There are 5 ways to turn a row about zero (a turn may also mirror it). The second row of each pair is the first, turned, with some noise. The first 35 pairs use one turn. New pairs use 2 turns, one after the other, and a turn may come again.
Some pairs, each with its turns in order after it:
[-23.2 -28.7  16.8  20.8 -15.6 -15.2]
[ 40.0   3.8   4.6 -12.9 -25.3  10.9] -> Z_316

[-22.0  -4.6 -17.0 -20.1 -29.3 -28.4]
[ 25.7  22.2   1.6   1.9 -39.3 -12.7] -> Z_529

[-23.4 -29.1  -1.6  11.9 -16.8  16.6]
[ 21.5  -9.1  12.2   9.2 -35.4  -5.3] -> Z_316

[-11.1  26.5 -29.5 -15.5  20.5 -29.9]
[-15.3 -29.3 -13.2 -30.9   6.1  34.4] -> Z_656

[ 19.2  -7.2 -26.9 -12.4 -10.2  14.6]
[ -3.6 -16.4 -13.0   2.5 -32.9   7.2] -> Z_926

[-15.3  -4.1  -2.6 -20.1  24.4  11.2]
[ -4.4  10.5 -21.9 -10.8  27.4   2.1] -> Z_656

[ 18.5  12.7 -15.4   5.0 -27.2 -11.2]
[29.4  8.8  4.8 25.2  5.3 -2.3] -> Z_529

[ -1.1  14.5  24.2 -20.8 -18.5  20.4]
[20.1 -1.6  2.6 35.5  3.1 15.4] -> Z_926

[-28.3 -13.0 -31.2 -14.7   8.2 -30.1]
[-29.7 -18.5  -0.3 -32.9  12.8  24.1] -> Z_926

[-28.4 -15.1   7.2   4.1   7.5 -24.1]
[ -6.2  18.6  13.9  10.5  28.3 -13.4] -> Z_884

[ 25.5   3.6   3.2 -32.2  15.9 -23.5]
[ 33.0 -16.0  -6.3  -6.4  19.0  28.0] -> Z_656

[-22.4  31.0   3.9  -0.5 -16.4 -25.7]
[16.1  8.7 18.2  6.7 25.4 31.1] -> Z_316

[ 32.2  26.3  -5.3  22.8 -10.2  13.5]
[ 12.7  12.6  19.6  10.4 -37.4 -19.1] -> Z_926

[ -3.6 -11.0   9.1 -32.2  17.2  -1.4]
[ -6.0 -33.2 -18.8  -4.3   5.0   5.6] -> Z_316

[  5.6 -27.0 -10.9  -4.2 -32.2 -30.8]
[ -3.6   0.9  16.8 -27.0 -27.9  33.6] -> Z_316

[ 12.6 -14.8  30.1 -14.6  17.2 -32.3]
[-26.8  -4.0  37.2   8.6 -22.3  14.0] -> Z_529

[ 20.3 -30.7   1.7  24.1 -21.5   3.3]
[ -2.9  28.0  22.6 -13.5 -25.9  15.2] -> Z_884

[ 25.4 -22.4  -7.8 -11.5   8.4   7.5]
[-23.9   1.8  -9.7  28.0   1.0  -3.5] -> Z_529

[ -5.5  -2.9 -20.7  20.8  16.8  -2.9]
[ -5.5  -7.1   7.0 -25.9  -2.4 -18.6] -> Z_926

[ -9.3  -1.2 -25.6   2.5 -25.9 -26.0]
[ 30.3  25.4   5.6   5.7 -12.7 -20.1] -> Z_529

[ 29.4 -21.3 -32.3 -22.0  11.0  -7.9]
[-18.0   3.0  -4.9  41.2  -9.0 -30.2] -> Z_529

[-32.5  28.8  16.1 -14.8 -32.8 -29.3]
[-16.5   5.4 -16.2  18.0 -34.8  46.5] -> Z_656

[-16.1  12.5  -9.1  12.3  13.9   3.0]
[-26.5  -8.4  -0.6  -5.3   7.7  -1.8] -> Z_656

[ -9.3  17.6 -16.9 -27.7 -29.0   5.2]
[-17.9 -10.4  20.0  27.8   0.6  26.8] -> Z_316

[ 14.0 -30.8   4.8  24.2 -28.9 -18.1]
[ 12.5  36.7 -24.7 -23.4 -13.3   7.7] -> Z_926

[ -1.5   8.3  22.4   9.9 -17.4  13.7]
[27.4 10.5  4.9 11.7  2.0  1.2] -> Z_926

[  7.9  30.4  31.9 -26.4  -5.1  27.8]
[-25.3 -25.5 -38.4  18.5 -17.0   7.9] -> Z_884

[-22.6 -32.4   4.0  10.6  32.3 -12.5]
[-37.9  16.8  12.9 -25.7  -4.6 -16.9] -> Z_529

[20.5 -1.8 29.8  2.2 29.0 24.8]
[ -7.5 -17.5   7.5  34.1 -32.1  -4.3] -> Z_884

[-30.3  -4.5  -0.8   8.7  17.8  -9.9]
[-23.0 -11.5 -26.5   3.2   4.2  -7.4] -> Z_656

[ -5.7   7.8 -23.8  12.1   1.4   3.3]
[-17.7  -5.9   6.9 -19.7  -5.7  -5.4] -> Z_656

[ -3.4  23.1  29.8  25.0 -20.3   6.8]
[  1.5  25.7 -30.6  23.2 -11.1  16.2] -> Z_884

[-25.0   6.2  12.8  23.4  12.6  21.5]
[11.5  2.9  1.0 36.3  8.8 19.7] -> Z_884

[  1.0 -20.2 -12.9   6.3  28.9  -7.7]
[  0.8 -14.3   3.1 -27.6   1.3 -23.2] -> Z_316

[ 16.6  11.8  -2.5 -14.4  20.0  21.6]
[  2.3 -34.2  -3.7   6.8 -16.5  -2.1] -> Z_884

New pairs, each followed by its turns in order:
[  7.5   5.0  -2.5 -26.6 -15.5 -19.2]
[14.4 21.3  4.0 11.9 16.0 19.5] -> Z_529 Z_529

[-24.5 -10.0   5.9   0.7  18.7  -8.8]
[-23.7 -13.4   5.5  -6.5  -9.8 -16.1] -> Z_926 Z_529

[ 11.5   9.5  30.0  17.6  28.2 -12.3]
[-18.8 -35.8  -6.7  13.8   6.1  22.5] -> Z_926 Z_656

[ 11.3  18.7 -32.9 -22.7  -0.2  20.3]
[48.9 -6.7  6.3 -4.5  1.7 -5.7] -> Z_316 Z_316

[ 27.1 -20.5   1.7  -3.6  33.0 -30.7]
[-22.1 -32.8   4.5 -23.5  28.5 -14.5] -> Z_316 Z_884

[ 20.9   6.7  16.2  30.5 -19.8  -4.8]
[ 12.3   2.5  28.7   8.5 -29.3  15.7] -> Z_884 Z_926

[-13.0 -12.0  30.4  18.1  -4.1   2.7]
[ -4.2 -26.0  15.0  17.7  12.7 -12.1] -> Z_926 Z_529

[ 16.2  22.5   4.3  20.4 -10.3  -9.4]
[ 22.5 -10.4  14.6  -1.7  -0.3  24.7] -> Z_926 Z_529

[  1.7 -14.0  -7.2  21.0  16.7 -25.4]
[-11.9   6.1 -28.9 -23.6  -0.2   8.2] -> Z_656 Z_926

[ 15.7  24.4 -22.7 -32.4 -33.3  28.0]
[ -2.7   3.9 -15.4 -30.8 -51.5 -19.6] -> Z_529 Z_926

[-23.8   5.4 -26.7  -9.4 -21.1  28.8]
[-32.6 -15.6 -36.5   2.2   5.4  -7.0] -> Z_884 Z_529

[ 20.8  29.7 -28.4 -11.9  22.7 -27.8]
[-46.5  19.9 -24.6  -6.2 -16.9  14.6] -> Z_884 Z_926

[ 12.9   5.7  14.4 -24.5  -4.4 -13.4]
[  2.5  20.9 -11.0  -2.0  12.4  21.9] -> Z_529 Z_529

[-28.7 -29.2   4.0 -10.4   1.7  21.8]
[  2.8 -15.8 -15.4 -26.8  31.9  14.3] -> Z_529 Z_884

[-28.2  17.9  29.7 -23.8  27.1   4.6]
[-36.3   9.9   3.0  15.6  27.3 -31.0] -> Z_316 Z_529

[ 12.7 -14.6   8.9   4.6  -3.5  21.8]
[ 16.7   7.3   1.3 -22.8  -9.3  -5.9] -> Z_926 Z_884

[ -4.9 -29.9  -5.1  12.4 -25.6 -11.4]
[ 3.6  0.7 38.1 15.2 -9.9  0.7] -> Z_529 Z_926

[ -1.5  10.0 -28.6 -18.8   2.6   2.5]
[ 9.7  2.3 -8.9 -8.1 32.8 -5.2] -> Z_316 Z_926

[ 12.8   2.8 -29.5 -19.5  26.9  -7.7]
[ 32.1 -21.7  19.3   0.4 -14.8  10.2] -> Z_926 Z_316

[-16.3 -28.2  14.3  -1.9  28.8  -5.1]
[ 22.1 -23.6   9.9  19.0   6.3  24.3] -> Z_529 Z_316

[-29.9 -10.4 -17.3  24.0  23.6   8.8]
[  1.9  11.2  10.3 -19.5 -30.9 -30.5] -> Z_656 Z_529

[-10.7   9.4  -7.6  19.5  26.9 -31.9]
[  2.9 -14.3 -33.3 -28.2  12.8   5.2] -> Z_656 Z_926

[ 13.2   1.6 -24.3 -15.2 -13.8 -24.6]
[  5.7  37.7   0.3 -15.4  -3.4  10.0] -> Z_529 Z_316

[-16.4 -24.7  -3.0  -1.6 -30.3 -24.1]
[  2.1 -38.1   1.4  26.8 -14.9  -0.1] -> Z_926 Z_926

[  4.8 -29.7   9.4  -8.8  13.3 -13.7]
[ -6.8   8.2   8.9  24.5  12.1 -20.6] -> Z_656 Z_529

[-21.6 -19.6  15.5  -6.4   7.4 -31.5]
[  4.4  25.8 -14.4  12.9  15.0 -30.5] -> Z_656 Z_529

[ 26.2  29.6 -15.6 -15.8  -3.3 -19.9]
[  2.4  35.0  19.6   4.2 -29.4  -6.8] -> Z_529 Z_884

[-23.6 -19.4  -8.4 -32.9  26.4  27.6]
[  2.8   5.5 -33.6  22.2  16.8 -38.5] -> Z_884 Z_656

[  0.7  23.1  -3.1  17.0 -27.1  17.7]
[ 5.8  2.2  4.2 24.0  9.9 33.6] -> Z_926 Z_529

[-24.9 -14.6  -1.9  18.7 -16.0 -21.2]
[-10.0  -5.6  29.3  22.9   7.6 -17.5] -> Z_884 Z_926

[-28.3  22.6   5.0 -29.4  25.7  13.3]
[ -2.9 -22.1 -22.1 -11.1   6.5 -44.3] -> Z_884 Z_656

[-9.5 32.3  9.2 16.0 32.0 20.3]
[ 27.7  21.8  27.0  -7.8 -28.5   8.8] -> Z_884 Z_884

[  8.3  21.1  -1.8  -0.7 -15.2  16.0]
[  9.4   2.7  18.4  18.9 -15.0  -9.4] -> Z_926 Z_656

[-32.5  11.4 -31.5  21.8  -2.7 -29.6]
[-20.5   8.3 -21.9 -21.7  27.9  38.0] -> Z_529 Z_316

[ 9.7 -7.9  1.2 -3.6  2.9  0.5]
[ 3.3  6.0  1.3 -2.2 -9.5  8.4] -> Z_884 Z_529

[-18.5  -0.8  14.9 -23.1 -21.9 -13.0]
[ 11.8 -23.5   5.6  19.7 -14.1  19.4] -> Z_926 Z_884

[ 24.3  16.7  23.9  14.2  32.1 -16.7]
[  0.5 -33.1   5.1   8.5 -11.0 -41.5] -> Z_316 Z_529

[-31.7 -12.9   0.9   0.0 -22.0   7.0]
[-26.2  11.5  -1.0  -1.2  30.1  -2.5] -> Z_884 Z_656

[-12.6  27.0   1.5  13.9 -27.5 -22.5]
[ 30.8 -29.2 -14.9 -16.5   0.6  -8.4] -> Z_884 Z_884

[ 15.9  24.3 -18.3 -28.6   6.4   3.3]
[ 34.8   8.1  -8.2 -21.1  12.5   5.9] -> Z_926 Z_926

[-21.4  17.2  -0.1  30.8  -6.5  13.0]
[ 13.3  11.9   5.4 -36.3 -13.1   5.6] -> Z_656 Z_529

[-28.8   9.9  -8.9 -10.0  14.7 -12.3]
[-12.8  13.4 -14.1   6.1   0.9  29.9] -> Z_529 Z_926

[-30.4 -32.5 -32.4 -17.4   9.3  -4.1]
[-10.0 -41.3 -36.4  -6.4   6.9   9.6] -> Z_926 Z_926

[-31.1 -31.3 -28.0  -5.8   4.0   5.9]
[  6.4 -12.6 -10.5 -38.6  28.8 -14.9] -> Z_656 Z_884

[-1.1 25.4 10.0 17.3 20.8 -6.7]
[ 28.5 -12.7  -4.9  -4.4  -9.9 -19.7] -> Z_656 Z_316

[-10.3  20.5  18.6  27.1  15.7   1.7]
[ 15.6   0.0   0.3 -26.1  28.8 -11.6] -> Z_656 Z_926

[ 17.9  15.6  20.7 -22.6  25.5 -30.9]
[ 35.0   3.4 -22.3  -1.7 -33.9  12.9] -> Z_529 Z_316

[ 12.6 -13.7   1.3 -27.7  23.4  33.2]
[-11.8 -42.2  19.8   8.8   4.5 -18.4] -> Z_656 Z_529

[  8.5  -2.0 -32.0 -13.0  17.0   3.7]
[  8.3  -4.1 -17.6 -20.7  12.6  24.7] -> Z_926 Z_926

[ 14.7   8.8 -12.9 -26.3 -25.1  25.9]
[ 37.0  -3.5   8.6 -27.0  14.2   0.6] -> Z_316 Z_926

[-10.1 -22.1  11.1 -24.0 -28.5  11.2]
[-14.4  22.2  23.5 -22.5 -20.5   1.7] -> Z_529 Z_656

[ 31.6 -31.9 -17.2   6.4   3.1 -32.4]
[-35.0 -23.5   8.9  35.2 -10.3   8.2] -> Z_529 Z_656

